There are 4 ways to turn a row about zero (a turn may also mirror it). The second row of each pair is the first, turned, with some noise.
(in the rows, 128 means zero)
Known pairs, each followed by its turn:
[109  78 153  80  72]
[125 181 141 121 208]
(3)

[115 147 173  50 146]
[159 186 182  98 155]
(0)

[116 122 104 125 169]
[116  95 127 163 148]
(1)

[163 103 153 177  49]
[135  88 105 205  78]
(2)

[104 143 154  74  81]
[121 170 136  70 173]
(0)

[135 161 110 143 179]
[118 104 105 123  71]
(3)

[187 106 105  68 140]
[ 88 184 162 164 102]
(3)

[ 98  67 111 180 132]
[138 126 199 157 167]
(1)

[ 96 167 160 118 117]
[110 100 181 108 129]
(2)

[ 57  95  49 119 136]
[ 70 206 126 154 182]
(2)

[128 164 165  92 119]
[153 101 180 106 122]
(2)

[167 138 183 133 146]
[142  90 127  75  89]
(1)

[200 141 139 100 145]
[ 87 147 179 135  88]
(3)

[147 137 142 115  25]
[148 228 126 103  97]
(1)

[158 148 125 153  94]
[125  89 168 148 135]
(3)

[161 123 132 134 141]
[118 119 139 116 103]
(1)

[ 76  75 130 136  91]
[ 87 130 109  68  89]
(0)

[183 149 119 125 171]
[ 86  87 112 120  83]
(1)

[169 142 187 129 108]
[136  91 165 116 187]
(0)

[145 113 130  61 149]
[179 169 154 107 127]
(2)

[128 140  55 178  96]
[ 94 107  48 163 113]
(0)

[ 64  94 131 107 124]
[145 162  78 103 172]
(3)

[ 66 114 103 133 151]
[ 97 162 123 127  76]
(0)

[110 123 112 154 180]
[ 88 144  97  92 138]
(2)

New pairs, each followed by its turn:
[148 132 134  93 180]
[127  72 101 138 109]
(1)

[101 153 124 100  80]
[130 127 183 162 144]
(2)

[ 87  86 194 181 138]
[189 101 187  92 170]
(1)

[183 134 112 118 124]
[171 102 114 141 153]
(0)

[141 117 132  88 118]
[148 133 111 149 101]
(1)

[128 151 142 102  95]
[ 95 117 141 125 158]
(3)

[187 164 111 150 148]
[157  89  82 111 151]
(2)

[149 147 150 159 110]
[112  94 134 136 161]
(0)

[129  94 102 154 100]
[164 134 131 163 152]
(3)

[122 116 141 160  76]
[141 175 159 107 136]
(1)

[137 151  89 105  90]
[ 88 121 128 178 154]
(3)

[147  68 126 146 123]
[177 164 154 144 127]
(3)

[ 90 118  95  98  94]
[143 172 117 171 150]
(1)

[132 101 101 116 140]
[123 115 138 166 114]
(1)

[169 189 123 148 133]
[147  62 115 113 160]
(2)

[ 97 191 156 178 101]
[ 48 127 140 149 172]
(0)

[103 103 171 162 152]
[ 97 106 181 120  99]
(0)

[ 70 115 110 133  97]
[ 84 158 158 167 131]
(2)

[118 146  97 108 128]
[132 161 107 142 132]
(0)

[104 117 147 132 142]
[107 145 139 115 108]
(2)

[ 81 186 110 171 128]
[ 81 146 119 102 201]
(1)

[100 106  90 144 148]
[160 131  84 146 117]
(3)

[157 142 129 115 159]
[112  97 110 125 107]
(1)

[149 117  73 142  90]
[139 109  64 131 125]
(0)

[118 145 186 132 116]
[157 131 119  77 139]
(1)

[169  83 161 144 113]
[146  69 142  95 130]
(0)

[133 121 124 161 150]
[123 104 134 151 110]
(0)

[180  62 103 175 158]
[109  90 205 151  89]
(1)

[115 110  99 140  93]
[124 167 145 151 139]
(1)

[177 168 108 111 122]
[ 88 132  92 118  89]
(1)

[119 124 134 209  92]
[191  74 152 129 154]
(3)

[ 85 106  92 111 133]
[138 152  74 151 144]
(3)

[119 145 162 156 116]
[ 94 115 149 127 144]
(0)

[129 151  57 103 112]
[ 88 120  97 192 133]
(3)

[115 161 104 128 148]
[102 107  95 134 109]
(3)

[121 126 134 168  73]
[131 170 168 102 135]
(1)

[ 97 111 101 171 160]
[ 74 148  91 127 138]
(2)

[103  65 111 153 181]
[132  77 181 172 153]
(1)

[120 125  78 134  61]
[134 109 124 188 180]
(3)

[ 88 157 115 176 141]
[ 96 130 138 111 190]
(1)

[148 108 115 132 167]
[139 148 122 138  85]
(3)

[ 88 113 158 125 110]
[168 139 133 125 155]
(1)

[113  98 104  88 178]
[115 181  89 138  97]
(3)

[ 99 155  96 165 118]
[145  80  92 146 136]
(3)

[161 139 139 111 151]
[104 137 155 127  94]
(3)

[116 139 141  72 214]
[138  48  61 151 139]
(1)

[146 138 158  84 143]
[148 104  87 121  96]
(1)

[161 154  90 114  79]
[144 126  68 130 174]
(0)

[127 141 124 167 101]
[111 154 150 103 147]
(1)

[138 150 145 135  96]
[111 119 127 124 164]
(0)

